Every row belongs to one group in each of 4 separate groupings. Each group adds its own fixed numbers to the row, and there is some noise. The rows also spread widely along 17 directions, which tell nothing about the answers.
Known rows, each followed by its group in each grouping:
[ 17  13   9  -2   8 -32   7   7  14  -5  -4   2   8  11  28   8 -22  20
   5 -15 -15  -7 -22  11   6  12   8  30  14  -7 -13 -10  12  12  20  11
  -7]  N j370 (0) j764
[ 10  19  -3   0   1  12  13 -26 -18  -1 -12  12  -4 -18 -10   2  -3  -2
  11  -5  -3  -5   1  -8   6  -2  -3  -9   8  -7   0   2   3   5 -12  25
  -5]  E j353 (1) j943
[ -1  17  24  23   8   8   2   9  -5   7  -2  -2  14   2   9  12 -22  14
  -9  11   7 -11  21  15   5 -17   4   0  20   1 -22  -6   6  -5  10  -1
 -28]  X j353 (2) j764
[ 12 -15   2  12   4  21   3 -19 -16   4 -19  13   2 -17  -5  -9 -11   3
   2   2  -8 -21  -5 -17  -2  -3  -1   9   9   0   7  -8   8  -2 -32  -1
  -5]  X j370 (1) j943
[  3  -2  -6 -14  -6   6  -7  -8  -5 -13 -18 -10   2  -6   3  11   7   0
   7   9 -12  -7  -5  -9  19   9  16  -2   5   3  -8   8 -12  34  10  43
 -22]  C j91 (0) j610
[  3  12   3 -18  27   8   9  -7 -18   8   0   1   5  -5   9 -10   0   6
 -19   1   0  -2  12  -5   6  -2   1 -20  10  11  -3   4  17  19   0  25
  -7]  N j91 (2) j823
[ -1  -5   2  24  -8   0   5  -1   0  -4  -5  -3  15   2   4   8 -10  12
  25   0  -9  -2   0  -8  10   0  17  24   6   7  -9  -8  -1  -7 -14  -6
  -6]  M j91 (0) j610
[ 12  -1   0  -1   2   7  -4 -14  -1  19  -3  -4   3  -9  15  15   5 -23
   0 -13   2 -12   6   8 -17  -9  -9  -8  -3   0   1  -4   5   8  17   5
   0]  P j91 (1) j823
[ -8  -9 -12  17 -28   6  -6   2   7 -20  -4 -15   4   6 -10  -8   1 -13
  18  -1   0  12  13 -14   7  -6   9  12  -3  -4  -7   2 -14  -3  -7 -13
 -12]  C j353 (1) j610
[ 10   0 -12 -20   3   9   4  -5  -6  -2  -5  -3  -3   1  -1  12  19  -5
  17   3   2  -1   1 -16  17  19  12  -7  -4   2  -5   4  -4  17   7  19
  -3]  P j353 (0) j943
[ -7  24  10  13 -16  -2  11   2  -4   0  11   1   0  -6  -2  14  -7   1
   8  -3  -7   6   8  15  12  -5   1  -3  12   3 -14   2  -3  -7  13  25
   3]  M j353 (1) j823
[  7 -17  -6 -20 -10   6  -6  -5   1 -15  -6  10   0 -16  -3 -24   2  -9
 -11  11 -13  -6  -6 -10  -3  -7  -1  17   3   1  -5  12  -6   9  -9  15
  11]  E j353 (1) j610
[  5  24  -1   2   9   5  -4 -12 -16   3 -13   1   8 -12 -12   0   8   8
  24   2  11   9  26  -6 -10 -17  -1   9  -4  -2 -15   1   5 -24  -7 -12
   0]  X j353 (0) j764
[-14   9 -16 -22  -5  -4 -21   8   2 -15  27  -7   6 -15   3  10  13  -9
 -17  -8  -4   2   0   6 -18 -18  -1  -7  -8   2  -2   8 -12  19  18  14
  15]  X j91 (1) j764
[  5 -10   6   3   2  -2   7   9   4   9   5  10   1   6  10  -8  -4   3
 -18   0   2  -5  -1   0  -3   1  -4   2   6  -1   8  -4   7  -1   0 -10
   5]  N j91 (2) j943
[ 11  11  -3 -18   2   3  -4 -23 -14  18  -2   5  -8 -11 -10   0   8 -26
  30   0   1   5  -5 -12   8   8  -8   2 -20   9 -10  15   1  -3   0   6
  25]  E j370 (2) j610
[ 10  33 -13  -5  16 -15   1  -3  -7 -20  12 -23   2   1  13  13   7  -2
  21 -10  10  -4   6  11  -8 -11  -7 -16   2 -21   1  -4 -11  11   5   0
 -13]  N j91 (1) j764
[ -9   5   2   3 -10 -10   1  -5  -6  10  -1   0 -11   2 -12  -1  -9   2
  20  -1  -6  -1 -25 -16  19  15 -10   5   0  -6  14   2  -5   2 -17  -2
  14]  P j91 (2) j943
[  5  -9   9  -3  -5   8   2  10   0  -3   7  -1 -14   4  -1 -12  17 -12
  12  12 -17  -3  -8  11  -1   9  -3   1  -3   5   5   4 -15 -15 -15   4
   4]  C j370 (0) j610
[-20  -1  -7  14  -5  11 -11  -7 -12   4   2 -14   1  -8 -20  36   6   2
  19  -1   6   4  -4 -18  13  11  19  -9 -16   8   0  -1  -6   6  -1   2
   1]  M j353 (0) j943
[  3   0  -7  -5  -4  17 -13  -1 -14   4   5   4   0  -5 -16   4  -1  -1
  20  21  12   1   8 -22  27   8  14  11  -8   9 -22  16  -2  -6  -8  -8
   8]  X j91 (0) j764
[  2   0  10   3  25 -16  -1  -7 -10   3   3  -4   3 -13   1   7  -8   9
   1   0  20 -12   3   2  -3  -6   2 -10  -4 -11   5  -7   7  -9   2  -6
  14]  N j91 (1) j764
[ 15 -20  20   8  14   2   6  -5   2  12   4   2  -2  -2  18  22  -1  -8
   2  -1   1 -27 -15  16  -9  10   6  -7  -4  -1   9  -8   4  -3   7   0
   0]  P j91 (1) j764
[  0  21   8  -6  13 -18   2 -21  -7  16   0   4   3 -19  -1 -15 -23 -12
  -4 -12  21  10  19  -4  12 -14  -7  -9  -5   3 -18   6  22  -5  20  15
  22]  E j370 (2) j764
[  2  14  -3 -18   9 -14   1  -2 -10 -15   3  -1 -12   5 -10   3   6  17
  12   3   2   6 -22  -4  10  12   5  -5   0 -15  15   4  -5   2 -11  -2
   2]  X j91 (2) j610
[ 16  12   0 -14  10  -3   8  -1 -18 -16   3  21   2 -17 -18  17  10  28
  10  32  24  -3  20   5  20  -3  18 -10  11 -13 -13  11  -9 -18   6  15
   9]  N j91 (0) j764
[  5  -2   4  -8  15  -4   0   0 -10  -6  -4   8  13  -8  -2  10   3  18
  -5  18  11 -10  12  -1   5  -6  13   0   9  -1 -11   1  -1   2   7  11
   0]  N j353 (2) j764
[  3  -8  -9 -11  -1  -4  -1   1   0   5 -14   0   5  -4  -4  -8  24  -2
  -4   6  14   8  29 -12   1  -4   0  -3   0   1  -4  -3  -1  -5  15   9
   4]  M j370 (0) j943
[  6  12  27   9  15  -7   9 -12  -8  16   3  -2 -14  -8   0   3 -17  -7
   0  -8  19  -5   2  11  12   5   0 -21  -5  -5   0  -2  16 -16  11   6
   5]  X j91 (1) j764
[  9  -8   6   6   7   6   9  -8   1  11  -3  -2   9  -2  11   4   2 -15
  12 -11   3  -5  14  -5  -4   3  11   4 -10  14 -15  -7  13  -5   9  -2
   4]  E j353 (1) j943
[ -7   0  -9   3 -15 -16 -16  -2   5 -10   6 -12   8  -6   6  27  -8   2
  10  -6  -3  -6 -12   5   0  -7   7  11  -1  -6  -5  -1 -14  15  16  11
   7]  X j91 (0) j823
[  1  14  -1   1  -6   1   3   2  -7   7   6   3   5  -8   2   6   0  -2
  12  -2  -7  -4   3  -5   5  -2  -7   9   5   2 -11  -2  -2   2   2   8
   8]  M j353 (1) j943
[  1  -2   5  11   4   3  -7  -5  -5  -2  -8 -17  -6   2  -1  -1 -13   0
   3  -3   4  -6  -6  -6  -2  -1   0   2  -1 -11   5  -5   5  -2 -13 -20
 -13]  X j353 (1) j823
[ 21   9  -8 -12  -6   5   9 -22  -8   3 -15  20  -6 -11  -8  -3  16  -9
  -1   7  14   3  17  -4  -3  -7 -10 -13   8 -18   6   8  -4   1   5  17
   0]  E j353 (2) j764
[  4   7  12  14  -2  -3  -6 -32  -8 -11   1  -3   2 -31  -2  20 -33 -12
  20  -5   4 -19 -10  16   7 -17   6  -1  -2  -4 -14   9  -7  -3   2  20
   7]  P j91 (2) j764
[  6  21 -18 -16   2  10  -6  11  -1 -42  24   3  11  -3   6   6 -13  14
   5   6 -19   1 -11   8   6  -6  21  22   9   7 -29  13  -6  15 -11   1
 -13]  E j370 (0) j610

New rows. What belongs after each?
[  4  15   3  19  -8  -8   6  -6   1 -18  11  -2   2 -11   2   5 -11  -2
  10  -7   7  -3  10  19  -5 -21  -1  -3   9 -15  -4  -2  -7 -17  -1   0
  -3]  M j91 (1) j764
[-16   2   5   5  11   8   5  -4 -16   1  13  -6   1 -15  -2   4   6  -2
  -2   0  -3  -7   5   0   5  -3   4 -23   1  11   7  -1  -2   5 -10  25
   6]  M j91 (1) j764
[ -3 -17   0  12 -13   7   3   1  11  -9  10   1  -1   0  -4   1  -7 -10
  -4  -3   8   6   5  -1   6   4  18   1 -10   6  -9   1   2 -12   5  -7
   6]  E j353 (0) j943
[  1  -3  -5 -13  11   2  -9   2  -2 -12   8  -8   7  -7   6 -16  -6  -2
   1   6   1  -4   5  -7   5  -7   6   8  -2   5 -14   9   3   6  -6   0
   1]  P j91 (0) j764
[ 19 -12   3  -7  14 -17   8 -34  -7   6 -32  -2 -10 -11   6 -18  -4 -12
  15  -9  -1 -16 -17 -13  -2   6 -14  -2  -1 -14  21  -8   3   7 -17  16
   5]  E j370 (2) j943
[ -6 -13  -2 -17  -6  -5  -2   5   3 -19  -1   5  -3  -8 -14 -15   5   9
 -19   7   6  13   6 -10  14   6  19  -1  -4   3  -7  12   1   1  11  22
   9]  N j353 (0) j764
[  9  26   4  -9   8  10   4  10  -4   3   3   5   5   3  16 -15  -8   9
 -11  -3 -24   0   0   8  -7  -6  -8  17  16   9 -17   5  13  10  -5  10
 -13]  N j353 (0) j823
[  1  -6   4  -4   6   6 -11  -5  -7  12 -10  -5  -2  -1   1   7  14  -3
   0   1   2 -10  -5  -2 -15   0  -8  -4  -7  -2  11  -3  -5   3  -2  -6
  -6]  X j91 (2) j943
[-11 -10  -9   6   7  -7  -7  -3  -7 -12  12  -8  -1 -16  -6  13  -3   4
 -13   4  13 -14 -10  -7  -4 -10   2 -17   3 -16  20  -4 -10  11  -9   1
   8]  M j353 (1) j764
[ -3 -17  10 -11  -5  10 -18  -4  -7  19  -1  11 -15 -14 -17 -10   9  -9
  -5  11  -2  -1 -12  -8  -3   6  -4   7 -20   8   4  14  -1 -15  -5   0
  26]  X j91 (0) j764
[  0 -10   3 -14  20  -7  12   2  -4 -19  18  -8  -7  -3  11 -14   6  -1
   5  -7 -13  -9 -19   4   0  11   7  -7  -6   5  10  -3   0   0 -21  11
  11]  M j91 (1) j943
[ -3  23  -1 -10   0  -7   0  13  -4   9  10  10  -2   7  -4  -3   6  14
  -1   2  -3  11  -6   2  -5  -2 -17   5   9  -9  10   3   0  -6  -4 -17
   8]  P j91 (2) j610
[-13   4  -5  -3  -5  -5 -11 -13  -6   4 -14  -2   3 -15 -19   6   1  10
   8  -8   1  12  -1 -11  -8  -8   2   9  -8   1   2   1   5  -7  -1   1
  13]  P j353 (0) j823
[  1 -15  10 -16  30 -13  -3  18  -8   1  -4   7  10  -5   0   7  17  37
 -10  31   9 -14   5   0   1   4  13   3  11   0   1  -8  -1  -9   1   1
   4]  M j370 (0) j764
[  7  -7   9  -1   7 -19  -1  -8 -10  13 -20   5  -4  -9  -9   1  -6   6
   3  16  22 -12   6  -7  16   1  -8  -6   8 -19   5  -5  -6  -7   8   3
  10]  C j370 (2) j943
[ 15  24  -9 -13  15 -26  10 -20  -9  -7 -11  -3   0 -11   4  -5   8  -1
  22 -15  12   3  13  -4   2  -5  -8 -11   5 -19   4  -6   1   3   8  20
   4]  C j370 (1) j764
[  0  -6   8  -1  -2 -13  -4   5   8 -11   6 -11 -13  12   3  11  20   0
  22 -16 -12   2 -27  15 -16  16   6   3 -18  -6  19  -6  -9 -14  -1  -9
   3]  X j91 (1) j764
[ 23 -17   4 -13  10  15  12  -4  -5   5  -2  17   2   0  10  23  24   4
   4   8  -4 -11   2   9  -2  20  22  -3  -3  13  -4   1   5   0  10  17
  -1]  N j91 (0) j823
[-16   0  -6   5   8   1 -16  -4 -15   0  -9 -14   1  -7 -19   5 -11  13
 -14   4  19   1   8 -21  11  -8   6 -15   3  -9   5  -5   8   9  -3 -11
  -7]  X j370 (1) j823
[ 15  13  13  -8   4  -4  13   4  -6  15  -9  14 -10   4  -1  -8   0  12
  -2   9  -5   3  -7  -1  12  13  -4  10  11  -7   0   3  10  -9  -2   7
   0]  M j353 (0) j610
[ -2  -1  -3  -3   7  18  -4   3  -9   2   5   1   1  -7   2  20   7   8
 -13   8  -9 -13  -6   4  -6   0   8  -7   6   4   5   0  -3  16  -1  10
 -10]  C j353 (0) j823
[-22  -3 -11   3 -13  -1 -28  -3  -1  36   8 -13   1   2  -4  26   2 -20
  14 -18  -7   4 -24 -21  -5  10 -10   9 -24  15   7   1   2  17   8 -21
  24]  P j370 (2) j823
[-11   9  -3  12   0   3  -5  -3  -4  -2   4  -8   5 -11  -2  -1  -9   2
  -1 -12  -4   3   0  -3 -10 -13  -3   8  -1   2  -1  -5   3  -4 -10  -6
   1]  M j353 (0) j943
[  5   3  -6  -6  10   6  -6  -7  -6  -3 -12  -1   3  -1   1   0   5  11
  -6  -2  -2   0  -1  -6 -16  -9  -1   9   4  -6   3  -2   8   1 -11 -14
 -12]  M j353 (2) j823
[ -9   4  12   4  -2   5  -5  11  -8  10   2  -6   0  -6  -6  -8  -4  -3
   1  14   0  -9   8  -4   7  -6 -11   1   5   2  -8  -1  -6  -5  -5   2
   4]  X j353 (1) j943
[  2  10 -18   6  -5  -2  14 -21  -7 -14  19  -3  -4 -15  -3  -4  -9 -22
  -3 -16  19   5  12  -5  11 -11  -5 -33   1 -10  10   6  -4  10  -4  19
  13]  N j91 (2) j943
[-13   3  -7  13 -14   3 -12 -21 -11  12 -13  -7  -1  -9 -20   9   8  -9
  30  -8   2  12  -2 -23  -1   0  -3   7 -16   3   5   3  -2  -7 -11  -8
   9]  M j353 (2) j764
[  6   2  13   1  10 -14   5   6   1  -1  -2  -1  -2   3   5  -4 -16  14
  -7  11   8  -7  -4   5  13   1   5   0  10 -11  -1  -3   3  -3   2   0
  -3]  E j91 (0) j610
[-12  19  11   2  -4 -20   5   6  -5  -1  -1   8  18  -5   2  17  11  27
  14   1 -14   0   6  17 -10 -13   2   9  14   3   0  -9 -10  -7   9  25
   4]  X j91 (2) j764
[ 30  31  -3  11 -11  -3  14 -13   2 -18  -9  12   3  -1  11  24 -13   8
  13 -17 -11  -6 -11  20  -9  -6   1  14  17 -23  -5  -4  -1   6   9   9
 -25]  N j353 (1) j610
[ -4  30  -9 -17   8  -4  15  -3 -17  -7  16  12 -12  -1 -11 -24  -8  15
   4  -1  -5  13 -13 -17  26   8  -9  -9  14  -8  13  12   6   9 -29  11
   9]  P j91 (2) j764
[-15  20   7   9  -7  -6   1  14  -3  25   8  12   5  -3  -4 -14 -15  11
   0   2 -16   4  -6  -9   0  -8 -21  25  10   6  -3  -4   4  -9 -14  -9
  23]  E j353 (0) j943
[ 13  -1  -9  10 -10   1  13  -9   4 -13  28   1 -10   0   6   5  -4 -25
   6  -5  19   2   6   8  15   1   4 -20  -2 -13   2   8  -9  -7   3  -1
   7]  M j91 (2) j764
[-14  -6   9   4 -11   0 -28  -2  -1   1  -8 -11   6 -15  -7  26  -9   5
   3   4  -8  -7 -10   8  -3  -5  12  13 -11   9 -18   7  -8   3  19  13
   1]  N j91 (0) j823
[ -2   0   8  13   6   8 -15 -11  -9  -3 -20 -22   0  -3  -1  16 -12   3
  15  -1  -6 -12 -11  -2  -2   2   7   8  -3  -3  -7  -3   2   4  -6  -7
 -27]  M j353 (1) j823
[-11  10   8   5  -5  -2  -2   2  -8  24  -3   9  -9  -7 -14   4   7   9
 -14   6   3   6   4   3   0  -4 -13 -10   6  -4  13   1   1 -10   5  11
  12]  M j91 (0) j823
[  4  15   8   9   7  18 -21  14  -3   8   6   3   5  -3  -2  12  -5   6
 -17  10   9  -1  17  19 -21 -21  -4   6  -1  -1 -20   4   5 -19  13 -30
 -16]  N j370 (0) j764
[ -1 -23   7 -18   5  -4   6  21   9  -9 -12   1 -11  25  -1 -21  26  19
 -25   6  -3   9  -9  -7  -2  25   9  -2   0  -4  20  -2   4   1  -1  -3
 -14]  N j353 (2) j943
[-12  -5   5   7  -6  -6 -13   0   5   0  -8 -17  -4  -4  -5 -39 -21  -8
  -9   3   7  10  11 -17  17 -10  -5  10  -2  -1 -12   9   6  -4  -5  -2
  -1]  M j91 (0) j764
[  3 -17   1   3   6 -27  12  -2  -2  -5   3  -4   3  -7  -4  11  11   3
  15  13  26 -12  13  -2  16   1   7 -20   5 -17  12 -12 -13 -11   8   9
  21]  P j370 (1) j764
[ -2  13 -10 -23   1  -4   3  -9 -17   6  -8   3 -10   3 -16  -5  14   7
  23   3  -8  13 -14 -22  22  20  -3  -4  -1   1   9   9   1  10 -14  15
  10]  P j370 (2) j823
[ -3  -7  -2   1  -6  -5 -13  11   5 -18   7 -10  11  -2   6  -4 -12   0
   1   7  -1  -7   5  -1   7  -9   8  16   4   1 -19   2  -8   4   4  -4
  -4]  X j370 (1) j764
[ 22   2   3   9   2   3  27  -8 -10  -6  14  14   2   5   5  30   3   8
  46   2  -6 -15 -15  -1  22  28  23   7   4   0  -3  -6  -2  -5 -16   5
   4]  X j353 (1) j764
[ -3  17  14   0  10   9  15  19  -9  -2  14   3 -20  13  -9   5  13  20
  -2   9  -8   1 -12  14   4  17   2 -18   4  -4  18  -3  -4 -16 -17   0
 -10]  X j353 (0) j943
[ 13 -11  10   0   0 -22   5 -11  14 -16  -1  -5 -12   3   5   1  -8  -6
   9 -12   9  -1 -18  14  -3   7   5   1  -9 -19  10   1  -1 -14   6  -7
   4]  P j353 (2) j764
[ 10   9   9   9  -7  14  -5  -5  -7   4   1   1  -3 -14  -2   9 -14 -12
  -5   5  11 -12  14  10   4 -14  -3  -7   5  -7 -16   5  -2  -6  13   4
  -7]  X j91 (1) j943
[  9 -18  -4  -1 -15  -3   5  11  12 -16   6  10  -2   6   0 -17   7  -1
  -4   5   3   5   5  -6   1   1   6  16   3  -8  -1   4  -4 -14  -4 -13
   6]  M j353 (1) j764
[ 21   3   4   6   4 -17  21 -17  -1   0  -7   8   1 -13   8  -3 -10  -7
   4  -4  17 -13  14   3   2 -10  -8  -7  13 -19   1 -11   3  -8   7  13
  11]  E j353 (1) j943
[ 16  -3   4   7   8  -2   6  -6  -1 -15  -2  -7   2   1   5 -12  -9  -3
  21  -6   5  -6   9   3   0  -3   6   9  -1  -4 -11  -8   5 -21 -13 -19
  -4]  X j370 (1) j943
[  1  -1  -6  13  -1   3   0 -12  -2 -11  -3 -21 -10  -1   0  -3   0 -14
  17 -16  -4  -4 -11  -6  -8   0  -6  -2  -8 -12  12  -7  -5   0 -20 -11
  -9]  M j353 (1) j943
[ -2  10 -13  -2   0  -5   3   4   4   2  12   0   8   4   3   5   1   2
   1  -9   3  12   3  -9  -1  -2   7   6  -1   1  -4  -3   8   7   6  -9
   8]  E j353 (0) j610
[ -4  25  -6  -1   0   4  -7 -14 -16  -6  -6  -2   4  -8 -11   1  -6   8
  20  -7  -8   7  -4  -3  -3  -8  -3   7  -2   1  -5   7   1  -3 -16  -2
  -3]  N j91 (2) j823
[  7   9 -11   4 -19  -1   5  -6  -7   5   3   7  -5 -11 -16 -11  -1 -17
   7   7  24   7  26 -14  22  -8 -13 -11   3 -15  -6   8  -9  -8   7   6
  19]  N j91 (1) j943
[ -3  -1 -12  -1   4  -2  13  -8 -11  -8  10  -1  -9   4  -5   1   8   3
  12  -5  -2   4 -17 -15  11  15   4 -13   2  -8  24  -1  -3   8 -25  -1
   8]  C j353 (2) j823
[  4  13  -1   4   0  18  -8   0  -1 -13  -1  -3   3  -2  -4   8   0   6
   2 -13  -2   9   5   5 -18  -7  10  15  -7   3 -16   1  11 -14   2 -24
 -18]  M j353 (1) j943
[  2  -2   7  -9  15 -15  18  -5  -3 -30  20  -5  -3  -1   1  15  -2   8
   3  -5   6   2  -4  19  18  14  32 -24  -5   6  -3   1   2  -4  10  27
   7]  N j370 (2) j823
[ -5 -16  -3  12 -15   1  14 -20  -4  -1   1  -7  -3   2  -7  -2  -1 -18
  33  -8  -4   8  -4 -20  26  20  16  -2 -15  14   0   6   0  -1 -15  13
  17]  N j353 (2) j823
[ 10 -24   6  -4   3   2  -7   4   3 -11  -7   1   7  -4   3   6  -5   4
  -6  17  10 -18   6  -2  11   2  17   3   7  -5 -13   0  -3   4  11   2
  -9]  P j370 (1) j764
[-14  20   5  11 -13   7 -11   4   3  14 -12 -15  -2   5   3 -22  -9  -8
 -11 -12 -12  13   8  -6  -2  -9 -16   4   4   3  -7   5   7  12   5  12
 -25]  N j91 (0) j764
[-19   3   7  12 -15   1  -2   1   3   8  -2  -4   0  -4  -6  -6  -3  -4
  -5 -12  -9   9   0  -7   0  -4  -3   1   1   6   2   0   5   2   3  10
   1]  P j353 (1) j764
[ 20 -14  -1  11 -14  13  13  -4   3  -6   0  20   6  -4   7   7  14  -2
  14   8 -13  -9   7   9  -6   0   8  12  10   4  -4  -1 -10 -14  -8  11
  -4]  M j370 (0) j764
[ -7 -13   1 -17   8  16   1  13  -3  12  13   8  -5  -1   3  -4  27  -7
 -26   0  -9   0  -1  -4  -9  11   2 -16  -7  14  12   3   5  11   4  12
   7]  C j353 (1) j764
[-11  10  -8   3  -3  -1 -11   2   0   7   8  -1  11   1   1   1 -20   5
  -8 -14  -4  10  -4 -10   0  -9  -2  14   3   7  -8   2  15   9   1 -17
   4]  P j370 (2) j823
[ 12  -3   2 -25  24  -2   4   3 -13 -28  -1  -3 -18  -6 -10   7  14  17
 -10  27  17 -15  -5   8  13  11  12 -29   8 -24  12   5 -18   2  -5  17
 -11]  C j353 (0) j943
[ 14   1  -3 -10 -13  -5 -11 -10   6 -14 -21  -5   3  -6   4  -9 -10  -9
  -1  -3   2  -3   6  -3   0 -11  -2  17   4 -12 -17   7  -4  10  16  10
 -14]  X j353 (2) j943
[  8  -9   0  -2   5  -9  -7 -15   0  10  -7  -3   9  -5  12   8  -3  -9
   5 -11   8  -6   3  -7  -5  -4   5   5  -6   2  -3  -3   8   8  14   1
   5]  X j91 (2) j764
[  7   2  -1  10   5  -7   7 -17   5  -6   4 -18   9   5  22   8 -20 -16
  19 -29  -9  -1 -12  -4   5   8  15   9 -11   9 -11  -4  12  21   3   5
  -7]  N j353 (2) j610
[ -5   3  16  -1  21  -4  -5   6   0  -4   4  -6  -2   0   8  -7  -4  10
 -23   0   5  -1   2  16 -13 -10   0  -8   1  -2   2   0   9  -9   3  -9
 -12]  M j91 (2) j764
[-10   2  19   2   4   0  10  -1  -7  -1   7   9   7 -12 -12   5  -9  14
 -12   0   8  10  17   5  17   0  28  -9   0  17 -17   1  18 -15  15  21
  10]  X j91 (1) j610
[ -4  -6   1   3   5  -5 -11   5   3   3 -15   0  -3   5  -1 -12  -7  16
 -13 -17  -8   1 -19 -13 -16   4  -7  18  -1  -9  17 -13  15  -1 -11 -28
  -8]  C j370 (1) j943
[ 2  6  2  2 11  1  2 -3 -5 -1  2 -8 -1 -1 -2  0  3  1  2 -2 13  3 12 -4
  1 -3  8 -9 -4 -4 -1 -3  7 -7  0 -1 -4]  X j353 (0) j764
[ 11  -8  -2 -14  15   7 -11   1  -3  -7 -19  -6   0   2   2  -4  23   7
   0  11   4  -2  11  -1 -13   0   7   0  -3  -4  -2   0  -2  -2   3  -4
 -22]  C j370 (0) j764
[  2   3 -17 -21 -15  -4  10  -1   5   1 -12  16   7   1   0   7  24  13
 -26 -15  -6  19  10 -10  -4   7  12  -5  10   1   6   0  11  27  31  42
  -3]  N j353 (0) j823
[  9  14   0 -11  -8   6   1  -7 -12   3 -12  22  -1 -15 -11  -4   1  11
  16   8 -25  -2 -13  -2   1  -1  -8  21  12   3  -3   7  -4  -4 -16  20
   7]  P j370 (0) j610
[ -9  -2   5  15  -8   1 -11   5  -1   5  -1  -3   6  -3  -5  11 -12   8
  -5   3   2  -4  -3  -4   0  -6   2  10   2  -3  -2  -3  -1   1   2 -12
  -1]  N j91 (1) j610
[  0  18  -7   7 -14  -9   6  -9  -3 -28   3 -10  -8  -2  -7   6  -5   2
  31  -4 -10   5 -13   3  21   8  10   1   3  -9  -4   5 -16   1  -9  22
 -12]  M j370 (0) j764
[  9  11   5 -10   5 -13  -1   1  -3   4  13   9  -4  -8   3  15 -19   3
  -1   6   8 -11 -14   1  17   7   2   4   5  -9 -11   6   4   8  14   5
  16]  E j353 (1) j764
[-11   1   2   3  -4  10  -2  -9 -12   4  -7  11   0  -7 -22  16  17  14
  -2   4   7   8   5  -7   0   4  11 -14  -5   2  11   4   0  -2   1   9
  -3]  N j91 (2) j764
[ 32  10 -11 -33  -3 -13   3   8  11 -12  -7   3  -5  26  24   1  11   1
   9   6 -10  -4 -22  -2  15  23  -1  15  13 -19  -5   8 -10  34  14   7
 -22]  E j91 (2) j610
[ 20  -1 -10 -19  -3 -15  -2  -3   2 -15  -6   3  -7  -7   5  10   4   5
  -5  11   5 -11  -9   7   3   1  -1   3  11 -24   3   6 -13   9  12  17
   1]  M j353 (0) j823
[  4   9 -12  -2 -16  18   1  -1   7 -15  26   2   2  -6   7   9   7 -25
  -9 -21 -10  10   6  11 -11  -6   9  -8  -8  11 -13  11   0  11  17  16
  -2]  N j353 (1) j764
